There are 10 hidden switches. A switch that is on adds its own fixed numbers to the row, and there is some noise. The rows also spread widely along 10 directions, which tell nothing about the answers.
(in the rows, 128 means zero)
Some rows, each with its switches (1 for on, 0 for off) after it:
[ 88 162 128 143 101 152 170 133 144 101 123 149 158 150 123  86 129 114
 109 104  87 138  88 128 137 144 112 148  60 103 149] | 0 1 1 0 0 1 1 1 1 1
[104 172 123 122 169  89 178 222 175 150 102 161 196  92 135  89 165 171
  95 114 125 116 170  88 142 105  92 105 121 139  94] | 1 0 0 1 0 1 1 1 1 1
[115 190 115 169 103 126 163 156 123 146 155 103 172 135 106 106 131 143
 121 130 112 103  94 108 157  91 109 130 137 145  99] | 1 0 1 1 1 1 1 1 1 1
[122 110 149 183 146 126 148 147  94 142 116  93 148 169 136 102 172 161
 113 145 121 150 114 114 133  88 125 139 123 130 115] | 1 0 0 0 1 1 0 1 0 1
[ 84 168  94 164  93 114 122 153 144 156 195 150 156 107 111 112  80 115
 125 106 145 124 108 126 135 105 137 167 127 109 131] | 0 0 0 1 1 1 0 1 1 1
[ 77 142 160 155 180  95 111 200 130 152 115 184 173  87 130  94 105 156
 111 109 125 129 161  98 149  95 108 136 121 111  89] | 1 0 1 0 0 1 0 1 1 1
[ 92 118 131 156 121 111 121 145 104 143 128 128 151 127 145 118 127 148
 131 114 146 154 117 112 137  96 148 158 112 104 125] | 1 0 1 0 1 1 0 0 1 0
[115 119 151 197 130 143 122 144  54 116 120  73 144 156 105 124 110 163
 124 161 123 108 126  96 185  87  88 188 117 129 102] | 0 0 1 1 0 1 0 0 1 0
[101 130 154 200 140 116  69 160  89 170 167 147 113 122  95 128  89 127
 136 113 134 115 125 113 163  89 118 108 171 109  78] | 1 0 1 1 1 0 0 0 0 0
[117 216  61 128  60 135 183 138 163 116 173  97 113  95  92 124 149 121
 159 108  83  76  95 100 105 135 113 103 138 138 168] | 0 0 0 1 0 1 1 1 1 1
[117 182 155 158 140 144 187 158 135 103 100  91 165 140 122 109 142 160
 104 133  62 137  73  69 144 125  96 121 121 127 114] | 1 0 0 0 0 0 1 1 1 1
[111 135 136 175 127 133  92 164  94 140 172 162 106 156 115 105 130  97
 153 104 112  85 105 133 146  86 107 108 124 123  93] | 0 0 1 1 1 0 1 1 0 0
[ 43 166 161 102 129 103 171 187 158  91 147 141 170 158 141 123 137 141
  81 101  80 150 117  93 140 108 120 104  40 132  85] | 0 1 0 1 0 1 1 1 1 0
[107 113 151 162 169 122  95 224  86 134 171 199 143 178 174  79 188 113
 146  93 138 106 140 141 145  44 111 112  87 116  63] | 1 0 1 1 0 1 1 0 0 0
[ 67 114 194 169 152 118 111 145  70 103 154 115 123 151 171 136 131 153
 114 116 113 197  53  90 134  64 139 112 108  88 104] | 1 0 1 1 0 1 0 1 0 1
[ 81 100 181 168 191 139  89 177  95 118  96 193 147 119 135  87  98 141
 110 103 121 141 160 107 170 118  82 155  90  83 110] | 1 0 1 1 0 1 0 0 1 1
[ 82 154 112 144  90 112 181 156 175 146 155 161 161 147 141 109 167 111
  96  97 127 169  84 141 109 126 156 112  83 103 132] | 0 1 0 0 0 0 1 1 0 1
[ 42 133 164 161 131  76 134 131 136 143 143  96 108 108  93 177 113 156
  73 107 126 199 118  74 129 136 152  73 150 118 103] | 0 0 0 1 0 1 0 1 1 1
[140 174 151 211 159 136  91 174 112 130 128 134 123 125  79  78  78 158
 139 106 101  96 105  80 161 108  69 116 194 130 107] | 0 0 0 1 1 1 0 0 1 1
[106 147 120 191 108 126 112 131 118 153 128 104 133  94  79 119  60 154
 129 150 139 123 136 117 164 140 120 199 155 106 145] | 0 1 0 0 0 1 0 0 1 0
[ 83 167 110 158  60 144 164 124 120 123 161  70 157  89  87 150  69 146
 136 169 111 124 128 115 159 122 128 197 111 114 138] | 1 1 0 0 0 1 1 0 1 1
[105 147 175 197 177 121  93 166 104 150 117 162 139 104 115  85  88 162
 119 116 124 146 107 105 167 102  96 118 166 105 109] | 1 1 1 1 0 1 0 1 0 1
[ 78  97 150 163 133 104 132 119 124 154 115 143 128 135 143 123 150 128
 102 108 144 197 101 129 124 124 165 110 114  87 135] | 1 0 1 0 1 1 1 1 0 1
[130 127 166 161 177 138 145 188  93 100  76 123 154 115 131  76 128 186
 154 152  99 108 160  90 160  92  69 157 119 129 108] | 1 1 0 0 0 1 1 0 1 1

New rows. What belongs after each?
[121 142  88 153 101 127 134 133 111 149 140  97 117  75  95 116 112 146
 174 152 124  77 172 123 127 111 118 174 152 129 157] | 1 0 0 0 1 1 0 1 1 1
[105 124  95 169 110 128 113 154  94 157 148 134 146 122 124 105 120 126
 142 147 155  84 149 146 156  90 114 206  97 111 141] | 0 0 1 1 0 1 0 1 0 0
[ 54 135  97 141  71 114 130 129 144 152 189 151 136 125 101 142  93  92
 114 110 146 133 142 152 139 140 156 163  84 102 129] | 0 1 0 1 1 0 0 1 1 0
[135 201 105 150 110 121 147 190 142 144 141 149 170 113 121  77 140 146
 162 106 117  95 104 113 139  94 110 119 147 131 115] | 1 1 1 0 0 1 1 0 1 0
[ 36  78 158 169 103 114 113  96 115 149 140 114 110 119  97 156  76 118
  95 148 148 190 152 148 151 144 165 166  89  90 134] | 0 1 0 0 1 1 1 1 0 1
[113 170 143 171 156 142 119 165 118 138  85 148 180  71  81  72  38 159
 134 160 110  73 166 109 204 119  54 191 136 127 111] | 1 1 1 1 1 1 1 1 1 1
[132 147 145 171 147 137 168 172 124 117 105 161 180 193 169  52 186 147
 104 102 117 156  54 123 141  92  96 121  84 113 127] | 0 1 1 1 0 1 1 1 0 1
[124 147 149 134 165  90 176 182 148 123  78 118 143 136 140  91 195 181
 121 104 103 145 111  73 102  96 115  61 142 151 112] | 0 0 0 0 1 1 1 1 1 1
[ 76 157 122 124  94 105 126 151 128 114 184 126 120 106 134 137  99 123
 163 112 122 135  84 110 121  90 150 119 128 111 116] | 0 1 0 1 1 0 1 1 1 0
[ 74 173 122  99 134 106 170 178 184 136  81 180 222  72 155  86 102 157
  94 112 123 146 128 103 139 129 117 176  71  92 137] | 1 1 1 0 0 0 0 1 1 0
[ 65 128 170 124 165 123 148 159 129 116  63 150 168  77 118 105  89 166
  93 139 104 138 183  96 177 139  77 154  79 108 114] | 1 1 1 1 0 1 1 1 1 1
[ 62 172 140 134 143  90 131 198 164 129 153 172 169 111 134 121  98 135
  87  92 119 144 110  90 140 110 120 126 101 105  95] | 0 0 0 1 0 0 0 1 1 0
[ 26 131 191 149 124  92 146 172 111 114 163 118 170 175 135 148 139 152
  75 116 107 190 115 101 140  75 149 105  63 133  56] | 0 1 1 0 0 1 0 1 1 1
[ 79 177 125 139 105 119 108 133 130 121 141 123 120  66  88 139  48 136
 143 121 105  97 107  82 143 123 108 146 142 107 132] | 0 0 1 1 1 0 0 1 1 0
[130 162 119 175  95 163 140 177  83  85 182 110 138 178 136  82 150 131
 183 124  89  88  89 122 124  60 101 163  94 131 126] | 0 1 0 0 0 1 0 0 1 1
[116 114 156 172 151 117 136 150  92 124  99  79 122 152 132 115 162 175
 122 147 116 141 110  97 129  92 120 136 126 131 127] | 0 0 0 0 0 1 0 1 0 0
[ 81 118 140 141 115 117 158 153 115 115 108 109 162 150 138 130 148 143
 101 133 126 154 126 106 144 112 129 159  61 114 116] | 0 0 1 0 0 1 1 0 1 0
[ 50 134 178 113 134  95 155 142 121  88  96 102 156 128 154 134 123 178
 103 125  99 185  98  76 126  98 134 132  67 110 119] | 0 1 1 0 0 1 0 1 1 0
[109 145 109 153 120 113 147 173 144 156 150 150 155 141 136  92 157 131
 120 118 147 126 122 145 142 104 127 139 110 121 124] | 0 1 0 1 0 1 1 1 0 0
[109 158  71 133  78 116 161 186 121 140 175  97 149  83  93 137 121 132
 186 174 126  26 203 123 129  62 110 178 120 159  97] | 0 0 0 0 1 0 1 1 1 1
[ 88 132 141 140 141 126 135 134 130 110  70 155 148  66 136  87  80 155
 139 130 125 147 120 110 146 132 106 183 103  81 168] | 0 1 1 0 0 1 1 1 1 1
[126 119 157 219 164 103 139 145 122 182  80 132 141 133 114 104 151 159
  89 122 153 173  87 107 150 126 126 100 181 108 110] | 0 0 1 0 0 0 1 1 0 1
[121 152  96 197 107 120 127 161 127 170 146 151 149 106 106  95 118 127
 141 117 160 114 122 132 145 114 126 157 155 107 129] | 0 0 1 0 0 1 1 0 1 1
[ 83 155 158 167  94 141 133 102 147 111 103 133 127 150  99 104 101 134
  95  89  87 180  56  97 123 157 119 104 107  94 166] | 0 1 1 0 1 1 0 0 0 1
[ 99 143 106 158  82 127 161  90 143 155 129  88 100  83  84 146 122 140
 119 136 127 154 114 123 133 166 140 119 153 106 178] | 1 1 0 1 0 1 1 1 0 1
[124 127  92 190 110 130 118 115 120 185 172 139  96 116 123 121 142 101
 143 111 166 142  81 150 133 138 162 135 174  84 157] | 1 0 0 1 0 0 1 1 0 0
[106 188 159 154 157 127 122 209 131  86 126 149 179 127 137  79  82 169
 121 105  87 121  87  61 145  74  68 136 114 118 101] | 0 0 0 1 1 1 0 0 1 1
[ 87 208 138 155 132 120 141 174 175 138 140 169 175 101 115  81  83 146
 105  95  88 143  91  99 138 130 109 129 132 107 131] | 1 1 0 0 0 1 0 1 1 1
[122 171 143 150 143 129 175 143 139 118  49 105 162 125 107  90 129 177
 107 131  82 122  98  75 146 143  82 132 123 131 137] | 0 1 1 0 0 0 0 1 1 0
[ 95 124 130 134 131 122 165 159 127 104  92 111 138 126 124 116 158 162
 114 124 107 138 159  87 118 122 106 135  86 121 142] | 0 0 0 0 0 1 0 0 1 1
[ 68 143 163 183 126 140 130 144 106 129 153 119 170 138 111 116  78 141
  97 145 105 159 116 122 171 115 121 188  91 107 105] | 1 1 0 0 0 1 0 1 1 1
[ 64 121 148 141 107 104 127 150  91 113 161  97 135 130 140 153 115 153
 126 136 127 142 112 103 126  55 132 136  94 120 106] | 0 0 1 1 1 1 0 1 0 1
[ 82 155  99 109  84 108 180 147 137 117 147  97 150 123 138 130 150 150
 127 126 130 133 120 112 118 107 140 153  81 124 146] | 0 1 0 1 0 1 0 1 1 0
[ 89 143 126 182 120  96 126 192  89 171 193 119 168 123 131 126 137 149
 141 144 153 110 154 129 146  41 143 155 138 143  63] | 1 0 1 0 0 1 0 1 1 1
[107 160 101 145  76 122 154 139 124 131 156  96 142  99 117 121 121 155
 160 130 123 125 128 113 117  95 143 144 133 127 143] | 1 1 0 0 1 1 0 0 1 1
[ 80 136 146 116 136  82 158 159 147 150 121 119 132 126 119 123 168 157
 121 116 119 148 160 109 125 114 148  74 123 148  98] | 1 1 0 0 1 1 1 1 1 0
[103 129 121 161 115 126 118 140  95 123 132 132 117  81 130 111 103 140
 183 133 131 110 120 117 121  94 121 164 141 101 141] | 0 1 1 0 0 0 0 1 1 1
[ 86 106 159 157 160 106 129 163  72 129 135 127 149 107 161 121 122 167
 147 145 154 150 136 116 158  60 128 155 122 114  92] | 1 1 1 1 0 1 1 1 1 1
[137 147 131 180 125 159 119 169 102 106 165 155 103 195 112  72 166  95
 162  86  83  92  97 128 123 110 103 102 106 126 119] | 0 0 0 0 1 1 1 0 1 1
[ 92 156 152 145 133  91 139 135 128 126  96  99 115  79 103 142 110 173
 135 114 102 145  99  54 112 110 120  78 175 127 121] | 0 0 1 0 1 0 0 1 1 1
[132 161  95 181 107 161 160 121 142 131 116 143 149 131 112  61 112 120
 131 125 121 126  86 145 151 158 112 197 110  95 183] | 0 1 0 0 0 1 1 1 1 1
[ 74 163 162 175 129 144 121 181 102 101 178 159 164 169 136  86 101 115
 129 110  89 128  78 133 157  78 111 157  70 113  84] | 0 1 1 0 0 1 1 1 1 1
[ 90 179 119 126  70 115 131 191 101 100 192  97 154 135 128 131 117 149
 184 145  95  61 130 108 122  21 106 143  86 153  90] | 0 1 1 0 1 1 0 0 0 0
[133 159 107 221 119 146 152 126 149 194  99 152 154 141  53  62 122 115
  97 120 133 107 136 157 180 184  98 152 150 123 142] | 0 1 1 0 0 1 1 1 1 1
[110  62 169 176 175 109  91 151  92 142  90 175  97 154 137  86 167 148
 131  92 156 165 149 124 128 102 116  83 131 106 121] | 0 1 1 1 1 1 0 0 0 1
[ 66 144 140 136 105  88 176 137 131 134 104  83 179 121 125 139 125 179
  88 151 134 165 123  98 144 106 141 161  90 129 119] | 0 1 1 0 0 1 0 1 1 0
[ 59 203  90 119  36 107 200 143 182 150 179  73 144 121  39 174 132 116
  98 142  83  82 168 116 138 154 133 104  95 168  95] | 0 1 0 0 0 0 1 1 1 0
[ 32 137 160 164 109  90 119 167 128 163 184 135 158 149 107 160 115 114
  76 122 133 150 135 131 153  94 158 121  77 122  56] | 0 0 1 0 0 1 1 1 0 0
[ 67 114 174 131 158  80 128 203 115 110 106 118 158  79 154 138 108 210
 135 156 139 158 174  74 124  46 118 139 107 118  95] | 0 1 0 0 0 1 0 0 0 1
[ 53 153 177 156 133  90 126 189 106 124 162 115 172 142 124 135 101 164
 108 128 107 140 117  83 144  50 128 126 103 144  51] | 0 0 1 0 1 1 0 1 1 1
[ 50 165 116 124  87 103  92 158 149 140 198 163 138  59 111 137  43 121
 161 105 132 126 149 124 128 104 157 158 119  96 126] | 1 1 0 0 1 1 0 0 1 0
[ 90 150 152 157 100 110 164 136  97  96 115  20 118 102  96 174 114 199
 130 169  93 138 125  49 129  91 111 133 141 144 117] | 0 0 0 0 0 1 0 0 1 1
[ 28 110 151 110 114 109 170 144 123  92 121  94 159 100 139 178  98 158
  77 151 121 177 141  78 135 110 128 175  47  96 120] | 0 0 0 1 0 0 0 1 1 1
[ 73 157 156 158 128 105 123 165 123 142 139 127 166 123  88 127  75 151
 103 132 112 113 136  97 174 101 102 135 122 140  73] | 0 1 1 1 1 0 0 1 1 0
[110 137 128 158 148 127 137 157 133 140 116 178 136 165 121  82 169 111
  98  75 112 121 110 118 135 143 103 107 103 108 124] | 0 0 1 1 0 0 0 1 1 0
[ 95 191 122 129 115 117 159 173 157 112 125 117 139  84 104 132 112 158
 119 125  80 102 121  64 123 111  82 111 127 127 135] | 0 0 0 1 0 0 0 1 0 1
[103 103 138 172 105 129 149 138  71 134 154  98 146 158 132 120 146 143
 142 141 145 142 133 133 158  78 132 145 105 129  98] | 1 1 1 1 1 1 1 0 1 1
[ 69 132 170 163 128  95 120 188 108 119 161 113 152 147 135 142 121 167
 112 129 120 159 115  87 123  46 133 114 107 128  78] | 0 0 0 0 1 1 0 0 0 1
[ 35 117 129 118  83 107 149 133 108 117 149  86 157 138 120 162 111 133
 104 152 120 127 163 120 142  98 147 183  35 127 103] | 0 0 1 0 1 1 0 1 1 0
[ 85 172 178 147 193  58 125 223 146 137 116 168 169  84 153 107 123 190
 110  90 131 164  94  55 138  60 106  61 166 126  66] | 0 0 1 1 0 1 1 1 1 1
[ 75 137 137 154 139 101 132 217 125 160 158 168 200 131 109 113 122 134
 102 127 140  92 213 123 175  70 100 136  85 146  38] | 1 0 1 1 1 1 1 0 1 1
[ 66 128 145 123 109 105 157 161 118 101 141  89 143 137 157 156 150 153
 115 139 105 160  95  91 105  76 147 142  71 112 116] | 0 0 0 0 0 0 0 1 0 0
[ 76 154 146 119 120 111 171 163 121 103 140  95 150  84 143 152 117 171
 137 147 104 150 114  79 134  83 123 128 115 118 107] | 1 1 0 1 0 0 1 1 1 1
[122 167 119 166  74 158 162  93 140 112 102  79 132 161  90 103 109 146
 105 131  86 148  62 105 135 164 112 155 104 111 185] | 0 1 0 0 1 1 0 0 0 0
[ 84 173 119 156 104 138 142 149 138 146 155 144 164 141 114 111 120 109
  95 118 109 114 108 134 163 129 114 147  83 110 117] | 1 0 1 1 0 1 1 1 0 0
[100 169 111 152  64 144 153 132 118  91 188 100 105 158 129 123 148 120
 159  93  91 142  54 110  92 105 147 112 108 111 156] | 0 1 0 0 0 1 0 0 1 1
[ 96 174 147 186 145 128 131 179 133 140 113 151 206 125 109  79  68 144
  99 139 115 117 115 111 181 101  88 187 109 119  93] | 0 0 1 0 1 1 1 1 1 1
[ 91 139  89 197  41 152 167  91 138 175 156 103 120 191  50 135 170  87
  68 109 116 133 130 152 141 182 139 119  89 123 151] | 0 0 1 0 0 1 0 0 0 1
